There are 4 nested groupings, the coarsest first. Each group lies inside one group of the grouping before and may be the whole of it. The rows also spread widely along 13 directions, which tell nothing about the answers.
In the rows, 128 means zero.
Known rows, each followed by its group in each grouping:
[162 114 159 116 125 152 165 100 155 123  92  86 157 160  97  86  94 162
 162 121 150  85 124 113  84] | bofo gepam somi rab
[141  84 121 129 151  86 119 115 164 126 185 116  93 126 161 146 140 140
 122 144  96 108 128 118 202] | kova tazat gorik muvi
[115 129 136 161 137 115 141 119 122 157 165 189 133 127 154  85 116 185
  95 134  98  68 117 118 197] | kova Zatef mok nobur
[142 147 166 162 164 102 151  75 136 134 160 118 118 112 131 115 110 134
 139 142 102 118 176  58 125] | Dis Buka bekis fures
[148 144  90 114 156 102 175 116 106 133 109 130  98 125 175 109 108 138
 127 144 127 140 129  79 160] | bofo gepam kof kas
[162 180  50 102 131 132 141 135 111 113 110 170  95 114 159  71 119 162
 126  92 166 110  78 118 127] | Dis gomi lepo lim
[ 73 155 184 147 136  74 159 107 147 175 110 177 159 120 103 120 119 146
 182 129  73 182 138 119  98] | kova Zatef Garat rer
[179 142  93  97 133 109 133  91 142 107 109 115 104 123 157  98 120 146
 163 107 163 160 110 142 124] | bofo zod Vulik vifi
[138  95 116 111 111 116 167  73 126  95 109 103 116 140 146  98 129 187
  98 157 166 101 133  76 160] | kova Zatef mok kuga
[153 115 185 161 150 124 120  96 109 218 152 128 163 141 170  88 113 170
 124 167  99 110 158 134 152] | bofo Mimuk rimup Verag
[137  84 114 103 106 124  99 113 189 111 127 137 133 124 136 132 147 200
 111 134 148  81 101 165 145] | kova Zatef tif Mupe
[137 129 150 112 124 182 140  73 159  89 130  87 108 117 155 124  95 211
 138 120 106 106 140  72 130] | bofo zod doke takam
[160 119 126 129 131 139 113  57 152 143 146  80  69 105 170 128 155 196
 132 130 110 121 159  72 135] | kova tazat gorik piri
[163 111 137 115 117 170 178  71 157  93 102  75 110 145 126  96 103 194
 150 114 142  74 128  84 122] | bofo gepam somi Bedoz
[120 125 102 127 170 136 108 109  84 190 175 152 110  82 227 118 152 158
 121 125 117 125  84 157 188] | Dis Buka bekis vaf
[149 120 113 133 188 109  99 139 137 164 174 149 127 100 178 136 120 120
 113 140 115  93 119 146 177] | bofo zod doke Sudel
[133 137  91 105 139 139 111 181 153 137 148 139  97 142 120 116 112 156
 123 101  86  78  96  88 121] | kova Zatef Garat ran
[218 113 141 127 129 152 150  48 143 131  93  80 145 129 170  86 105 201
 133 165 159 110 164 137 146] | bofo keti foz Mubu
[169 119 134 120 107  99 177  35 165 122  75  95 102 121 140 117 149 188
 187 138 134 181 153 119 123] | kova tazat Sabod Vobap
[178 150  80  93 105 137 130 117 133 131  93 145 116 142 157  64 118 189
 141 105 160 124  92 159 126] | bofo keti foz zom
[ 85 105 100  90 132 118 171  66  82 145 118 104  81 112 190 112 162 146
 167 100 153 172  75 120 151] | bofo Mimuk rimup niv
[140 124 141 133 133  85 157  81 191  81 108 157 149 107 130 142 112 178
 120 164 133 118 150 128 163] | kova tazat Sabod Vobap
[158 186 107 101 138 153 144  90 110 137  93 117 106 107 184  93  96 186
 150 121 116 180 135  89 110] | bofo keti foz zom
[206 139 114 137 173 115  94  84 162 168 125 120 123  86 179 129 135 149
 139 142 145 121 151 161 127] | bofo gepam somi Bedoz
[107 112 156 146 152 143 117 106 120 181 168 150 142 114 168 103 129 170
 124 117 116  74 100 150 163] | bofo gepam somi rab
[203 131  70 113 169 138 111  87 108 151 147  65  51 107 208 115 140 147
 106 137 144 108 152  60 149] | bofo gepam somi Bedoz
[134 148 151 157 152  84  86  99 161 184 156 165 120  85 163 150 153 168
 114 169  92 139 185 104 127] | Dis gomi lepo lim
[185 129 139 131 196 137 113 120 139 149 148  95 151  99 169 143  94 130
 114 175 115 105 156 102 131] | Dis Buka bekis fures
[176 121  91 133 162 135  91  59  92 143 176  84  81  95 188  86 154 148
  83 121 186  76 132  83 149] | kova Zatef tif Mupe
[163 120 152 186 164 131 196  49 124 169 150 122  89  94 184 119 132 181
 149 156  73 101 176  82 210] | Dis gomi lepo lim
[118 128 136 126 134 139 183  65 122 131  93 118 128 110 135 100 126 176
 157 117 141 125 113 102 121] | kova Zatef mok kuga
[161 146 107 127 141  74  65  96 145 117 188 113  70 115 169 124 134 145
  91 142 116 147 175  59 144] | kova Zatef Garat ran
[139 184 136 123 137 121 170 137 142 117  82 163 168 140  81  81  78 148
 144 125 136 107 127  84  55] | Dis Buka bekis fures
[174 123 136 157 159  94 165   8 135 127 115 123 128  72 190 116 137 165
 150 152 158 159 151 156 186] | kova Zatef mok kuga
[140 134 136 141 170 136 132 141  99 231 128 134 138 132 137  92 128 135
 131 137 113  80 133  96 102] | bofo zod doke Sudel
[123 114  84 101 140  84 127 115 152 158 108 136  93 105 133 148 185 133
 149 127 151 130 114 123  94] | Dis Buka bekis vaf
[138 169 117 110 116 146 131 116 135 127  99 157 133 129 151  84  99 202
 121 117 136 113 114 110 107] | bofo gepam somi rab
[112 155 134 152 177  84 111  88 159 142 166 160 106  69 146 151 142 131
 136 120 105 130 143 107 139] | kova tazat Sabod Vobap
[150 140 120 153 155 126 137 140 138 180 162 140  86 132 131 104 122 153
 140 110  60  81 135  80 147] | kova Zatef tif Mupe
[204 174  84 126 171 149 136 105 140 105 119 139 110  93 198 115  77 181
  95 148 126  98 147  99 170] | bofo Mimuk rimup Verag

New rows. What belongs after each?
[143 162 105 144 172 110 159 133  89 152 156 173 127 121 167  72  95 128
 128 113 112 110  91 125 189] | kova tazat Sabod Vobap
[197 138  77 111 128  91 110  83 163  87 117 125  99 108 146 108 146 154
 106 141 202 109 145 114 118] | Dis gomi lepo lim
[167 179 111  99 146 130 131  65 155  98  63  96 116  88 148 132 110 173
 126 145 172 154 173  58  51] | bofo gepam somi rab
[135 159 175 171 166  95 115 101  98 187 182 161 150 124 170  78  96 134
 121 138 100 129 151 115 158] | bofo gepam kof kas
[177 112  80  95 134 111 201 101 128  87 101  90  82 153 145  93 109 129
 166 116 150 130 108  96 163] | bofo zod doke Sudel
[130 176 139 127 121  94 151  42 151  75 105 121 112 106 112  99 111 159
 157 106 153 171 154  70  80] | kova Zatef Garat ran
[197 191  88 139 142 127 161  85 146 111 104 158  95 102 158  85 102 186
 143 110 120 122 134 108 148] | kova tazat Sabod Vobap
[161 196  52 131 196 122 109 104 115 153 123 175  95  44 184 115 137 134
 120  97 157 119 102 128 125] | kova Zatef mok kuga
[175 151 100 116 128  59 119 108 159 126 127 152  90 126 183 124 121 155
 142 148 104 194 153 129 164] | bofo gepam kof kas
[132 146 118 153 138  71 141 138 152 162 146 179 109 144  89  88 132 124
 151  98 101  94 122 114 125] | kova Zatef Garat ran
[ 71 126 149 131 129 102 116 104 178 136 122 172 136  93 123 159 146 193
 105 150 109 108 146  95 114] | kova Zatef mok nobur
[120 143 118 144 146  94 115 139 126 176 166 160 102 135 106  94 150 126
 118 109 123  68 128  79  97] | Dis Buka bekis vaf
[131 137 128 116 125 131 125 115 123 185 133 129 103 139 145  86 136 163
 171  95 102 139 110 128 111] | bofo keti foz Mubu
[149 112 122 137 144  97 162  93 122 136 143 117  99 132 164 110 123 158
 117 157 105 123 150  75 187] | kova Zatef mok kuga
[141 140 136 159 155  92 121  80 182 179 137 160  99  80 143 151 164 166
 165 123  84 130 151 140 137] | kova tazat Sabod Vobap
[158 150  95 123 141 144 134 100 129 154 101 154 114 102 185 110 123 204
 101 145 135  96 132 115 146] | bofo Mimuk rimup Verag
[188 150 112 163 160  86 109  96 142 152 163 150 108 115 136  88 134 137
 103 131 144  74 156 106 146] | kova tazat Sabod Vobap
[201 138  96 140 163 136 164  96 119 113 134 124 123 120 164  75  89 149
 129 120 143  85 108 133 187] | kova Zatef Garat ran
[130 164 111 118 132 155 165  55 142 105 111 125  80  90 155 105 122 186
 180  73 123 138 112 107 124] | bofo keti foz Mubu
[167 134 133  95 100 153 123 106 119 117 125  96 133 172 137  49  93 174
 151  99 153 127 100 123 104] | bofo zod doke takam
[163 172 128 156 161 108 193  75 167 144  74 176 128  82 159 134 103 187
 155 161  88 141 178 117 156] | bofo keti foz Mubu
[173 152 141 165 172 117 150 131 127 190 133 165 152 130 140  83  94 138
 138 134 104  81 136 135 146] | bofo gepam kof kas
[131 152 127 126 130 145 148  99  84 202 103 149 116 119 203  92 127 215
 122 155  97 150 142  91 148] | bofo zod Vulik vifi
[160 104 127 122 137 125 120 136 164 169 142 128 107 125 190 161 130 200
 124 182  49 129 155 115 180] | Dis Buka bekis vaf
[156 103 141 130 144  81 142 111 179 141 115 116 128 140 109 138 127 142
 122 175 121  97 184  88 123] | bofo keti foz Mubu
[188 182 111 126 139  63  98  64 120  93 136 141 127 105 189  86 103 156
  85 167 173 185 171  99 149] | kova tazat Sabod Vobap
[194 174  78 122 137  91 127  58 112 117 132 127  68 109 188  73 129 143
 148 103 162 175 136 113 146] | bofo zod doke takam
[121 101 137 124 149 115 136  80 173 172 119  88  72 101 134 177 173 158
 166 139  90 130 172  66 101] | bofo zod doke takam
[130 136 149 147 200 125 147  91 122 172 144 118 139  78 153 140 124 111
 161 133 114 123 131 114 118] | Dis Buka bekis fures
[126 123 106 101 109  98 111 116 187  61 161 143  90 128 135 135 128 168
 129 110 122 119 112 115 146] | Dis Buka bekis vaf
[200 146 153 157 162 144 133 111 146 169 144 117 135 127 144 100  95 163
 143 146  85  93 162 105 126] | Dis Buka bekis fures
[144 151 142 142 152 115 113  96  97 167 155 138 132 112 195  95 106 174
 100 161 102 150 150  93 166] | kova Zatef mok kuga
[185 151  44 122 162 110 143 108 131 152  99 147  79  92 159 110 157 150
 116 123 164  87 117 110 138] | kova tazat Sabod Vobap
[152 133 106 126 147 100 135 119 154 109 160 142  84 125 180 135 102 164
 112 145  82 124 146  91 198] | bofo Mimuk rimup Verag
[139 120 105  94 109 139 176 118 108  96 109 114 127 165 127  65 106 163
 130 116 167  94  86  96 123] | Dis Buka bekis vaf
[125 121 109 112 109  88 162 137  99 175 115 158 120 173 144  65 130 156
 129 138 125 130 112 119 155] | bofo keti foz zom
[175 140 151 163 182 154 145  96 149 153 146 119 141 102 119 107 106 140
 148 119 120  50 139 112 112] | Dis Buka bekis fures
[124 104 132  93 121  84 127  77  99 113 144  96 128 144 182  94 123 142
 114 157 168 179 130 111 161] | bofo keti foz zom
[166  99 150 136 182 136 140 133 121 188 142  82 142 132 152 137 113 137
 109 192  96  82 169  65 133] | Dis Buka bekis vaf
[114 149 132 151 180 114 112  91 133 150 170 145 113  92 121 109 134 110
 132  84 153  68 117 107 102] | bofo Mimuk rimup Verag
[126 131 147 165 137  76 133  95 170 183 144 177 108 104 125 129 167 155
 165 127  94 123 150 137 133] | Dis gomi lepo lim
[180 162 118 125 196  75 132 130 137 121 124 126 149 113 148 126  76  85
 117 165 143 142 161  93 122] | bofo gepam kof kas
[173 151 120 141 138 145 159  54 118 124 149 101  69 104 181  90 124 175
 168 101 111 141 135  89 159] | Dis gomi lepo lim
[108 135 106 107 121  96 115 121  95 186 158 135  70 144 164  87 157 136
 168  87 104 173  96 111 129] | bofo zod doke takam
[160 122 163 177 187 112 152  77 179 161 131 145 148  88 129 147 119 146
 134 155 113  60 173 128 145] | bofo Mimuk rimup niv
[195 138  69 140 126  63 181  79 131 136 105 175  84 118 191  95 147 173
 133 159 133 147 142 141 207] | Dis Buka bekis fures
[127 145 115 143 102 112 133  67 130 147 138 171  89 123 145  66 157 188
 144  78 153  97 105 138 135] | bofo gepam kof kas
[143 135 119 118 190  79 108 118 165 121 163 123 104  91 173 173 110 101
 143 141  97 165 142 120 156] | bofo Mimuk rimup Verag
[157 127  97 121 173  99 151 125 123 143 120 116 117 118 147 122 117 119
 121 151 130 116 133  87 143] | kova Zatef Garat ran
[ 84 143 131 132 107 122 113 103 146 204 145 163  65 109 147 130 187 203
 172  93  59 143 124 103 100] | Dis Buka bekis vaf
[148 153 102 144 164  96 122  97 121 211 107 158 112  87 163 117 167 158
 116 151 135 120 148 106 116] | kova tazat gorik piri
[160 138 132 156 141  21 118  70 176 140 146 143  86 120 122 127 156 116
 138 144 134 146 197  92 122] | bofo gepam kof kas
[120 123 184 158 160 139  91  93 144 179 189 115 124 103 163 137 122 178
 124 142  58 114 161  88 147] | kova Zatef mok kuga
[150 126 153 164 162  71 128 118 103 177 194 134 125 148 155  82 107 111
 128 144  83 132 147 104 186] | kova Zatef Garat ran
[ 86 123 124 101 119  89 166  60 152  95  90 141 115  95 163 152 140 185
 126 160 142 172 148  96 147] | bofo keti foz zom
[148  99 116 116 184  96 116  98 132 126 185  69  83 107 172 152 135  99
 133 137 116 138 134  83 170] | kova tazat Sabod Vobap
[165 148 135 136 133 109 156 118 192 113 101 139 130 137  77 112 105 160
 149 125 114  87 150  92  95] | kova tazat Sabod Vobap
[131 138 110 144 145 161 136  70 111 142 141 155 119  86 163  86 146 188
 111 102 171  48  97 129 139] | Dis Buka bekis vaf
[206 169 132 151 183 107 143  33 138 110 109 108 138  77 164 104  98 130
 136 143 184 133 174 113 118] | bofo gepam kof kas
[134 129 149 120 130 113 163 110 144 114 124 111 127 148 123 106  93 157
 155 132  93 147 133  84 133] | kova Zatef mok kuga
[143 163 120 132 148 141 184  80 131 152  76 154 127  85 167 121 121 193
 160 140 110 143 131 116 124] | Dis Buka bekis fures
[171 130 112 111 109 130 186 103 136 135  71 115 112 146 159 101 107 210
 140 164  96 150 148  85 150] | kova Zatef tif Mupe
[126 158 105 152 207 128 137 156 132 178 149 177 126  83 140 136 117 125
 110 125  95  54 114  98 146] | kova tazat Sabod Vobap
[150 135  89 128 142  97 119 105 164 169 116 186 107  88 181 134 157 181
 134 135 120 127 124 181 170] | bofo keti foz zom
[111 138 141 101 136 143 152 104 110 126 118 116 143 133 142  87  97 152
 155 107 138 139  97 116 112] | bofo keti foz Mubu
[175 176 106 135 154 121 112 105 183 148  91 154 113  89 135 135 127 180
 119 138 132  94 171  95  80] | bofo gepam somi rab
[105 117 137  80 111  78  92 120 129 149 144 100 109 155 148 116 140 135
 149 132 120 205 130 104 101] | bofo keti foz zom
[145 156 115 112 130 134 158 103 131 139 111 109  99 137 114  77 122 144
 196  69 124 143  89 108  86] | kova tazat gorik piri
[167 151 104 154 169 117 162 100 106 198 125 137  83 112 176 101 134 153
 133 136 102 104 154  79 154] | bofo gepam somi rab
[144  99 132 152 183 115 120  92 141 218 142 116 106  79 182 165 167 155
 136 163  84 118 157 119 161] | kova Zatef mok nobur
[114 118 141 130 142  78 168  75 161 115 123 130 119 111 111 134 144 124
 174 122 137 141 129 117 113] | Dis Buka bekis fures
[140 135 138 142  69  78 119  29 184  97 143 146  66 118 136 104 174 213
 149 113 137 150 167 106 130] | Dis gomi lepo lim
[125 115 160 118 140 105 147 125 146 129 129  96 144 159  80 102 104 119
 154 124 122 116 128  79  86] | kova Zatef mok kuga
[138 149 117 101 153 116 151 112 142 150  84 102 107 120 132 138 120 140
 158 136 117 157 148  68  72] | bofo Mimuk rimup Verag
[168 112 147 144 166 143 150  97 126 205 126  96 112 122 180 130 122 171
 143 165  75 114 166  96 154] | bofo Mimuk rimup Verag
[134 153  93 107 134 115 154 117 159  65 122 145  95 127 132 116  94 162
 112 115 136  96 124  72 138] | bofo Mimuk rimup Verag
[104 156 147  99 113 167 138 177 114 179 105 155 158 153 141  91  93 197
 152 127  73 143  91 111  94] | Dis gomi lepo lim
[ 80 125 114 122 130 129 104 119 118 120 185 178 118 109 171  98 129 179
  97  96 127  89  66 139 186] | kova Zatef mok kuga
[116 104 153 118 167  95 147  99 147 132 157  70  95 128 129 150 124  93
 179 118 100 152 140  75 118] | bofo gepam kof kas
[156 149  99 128 151 134 113  97 142 125 132 162 128  79 174 113 132 173
 114 125 162  97 108 151 145] | Dis gomi lepo lim
[160 152  99 134 160 138 171 104 114 119 134 144 108 115 171  86  90 161
 119 122 123  88 123  98 184] | bofo keti foz Mubu
[154 104  99 137 148  67 190  44 158  86 112 147  99  94 180 140 137 156
 127 159 158 127 144 139 218] | bofo Mimuk rimup Verag
[ 88 128 172 158 111 103 117 100 166 174 164 166 109 130 118 115 152 196
 139 117  66 105 143  98 132] | kova tazat gorik piri
[173  88 129  99 126 136 126 151 173 121 156  81 106 167 136 131 108 158
 156 135  76 110 120 113 146] | Dis Buka bekis vaf
[170 132  77 114 184 128 163 114 125 167  80 150 143  83 181 123 127 139
 143 142 159 114  98 180 157] | bofo keti foz zom
[223 179 127 155 142 121 112  51 128 146 143 117  89 111 194  79 106 186
 125 143 115 148 196  84 148] | bofo zod doke takam
[131 117 142 144 178 108 126 103 146 152 159 164 150  89 190 141 112 146
 134 143 107 120 112 185 199] | bofo Mimuk rimup Verag
[107 114 131 147 177  81 124  93 137 175 145 161 130  74 174 158 155 145
 113 164 113 129 140 129 172] | kova Zatef mok kuga
[151 123 154 129 149  95 111  85 103 128 178 116 147 137 174  77  99 121
 130 133 151 151 123 142 168] | bofo zod doke takam
[ 98 138 152 115 131  99 125 136 146 160 108 171 172 133 112 108 118 145
 149 128 133 134 110 148  88] | bofo zod doke Sudel
[188  99 120 136 134 108 141  60 179 126 111 123 125 111 146 117 143 174
 135 147 164  88 149 163 159] | bofo keti foz zom
[166 127 142 132 158 142 107  89 174 108 144  95 126 101 144 141 109 177
  97 156 125  79 166  74 127] | kova tazat gorik muvi
[126 107 173 158 167 103 127 117 130 197 162 138 146 128 165 132 116 153
 108 180  78 101 167 105 171] | bofo Mimuk rimup Verag
[ 85 104 127 123 148  96 130  95 145 142 168 137  98 111 120 119 162 109
 176  70 139 110  83 152 132] | bofo keti foz Mubu
[157 144 123 131 121 121 147  54 135 150 105 140 113 101 164  96 151 186
 174 112 143 153 120 155 120] | Dis Buka bekis vaf
[121 158 121 140 141 121 136  61 110 213  90 170 120  76 182 106 167 194
 140 135 137 146 141 137 117] | bofo keti foz zom
[113 149  97 106 153  81 133 103 106 144 122 163 117 101 174 108 139 125
 151 112 158 178  93 149 139] | bofo zod Vulik vifi
[148 162 151 147 203 174 135 126  79 205 148 117 159 101 161  93  92 127
 143 125 105  96 116 101 103] | Dis Buka bekis vaf
[143 160 142 105  88 150 152 114 140 128  87 130 130 169 123  70  87 212
 150 116 109 135 127  92  87] | bofo Mimuk rimup Verag
[136 173 106 106 113 112 146  77 118 154  82 146  94 112 185 103 133 197
 155 127 117 201 136 106 113] | bofo Mimuk rimup niv
[ 97 137 137 128  87  58 154  29 139  90 116 148  94 117 148 104 152 194
 124 141 147 186 160  75 143] | kova Zatef mok kuga
[173 129 133 119 165 134 145 125 157 174  83 131 160 109 161 140 104 162
 158 165 104 138 139 154 127] | bofo zod doke Sudel
[112 113 106 109  72  69 155  74 122 132 106 152  85 155 162  87 164 207
 101 159 147 148 153  85 165] | bofo keti foz zom
[135 142 136 170 142  90 140  50 167 182 115 160  93  76 147 142 172 189
 148 142  95 130 179 107 133] | kova Zatef Garat ran
[154 118  73 100 163 132 128 103 102 154 143  90  71 102 183 121 159 129
 142 112 148 124  98 102 132] | Dis Buka bekis fures
[ 82 106 170  96 139 146  87 123 141 127 176  85 136 128 130 141 122 146
 136 117 113 122 109  89  84] | Dis Buka bekis vaf
[217 134 115 124 173  61  64 128 148 131 160 112 148 128 156 111 102 102
  86 179 157 137 167 123 136] | kova Zatef mok kuga
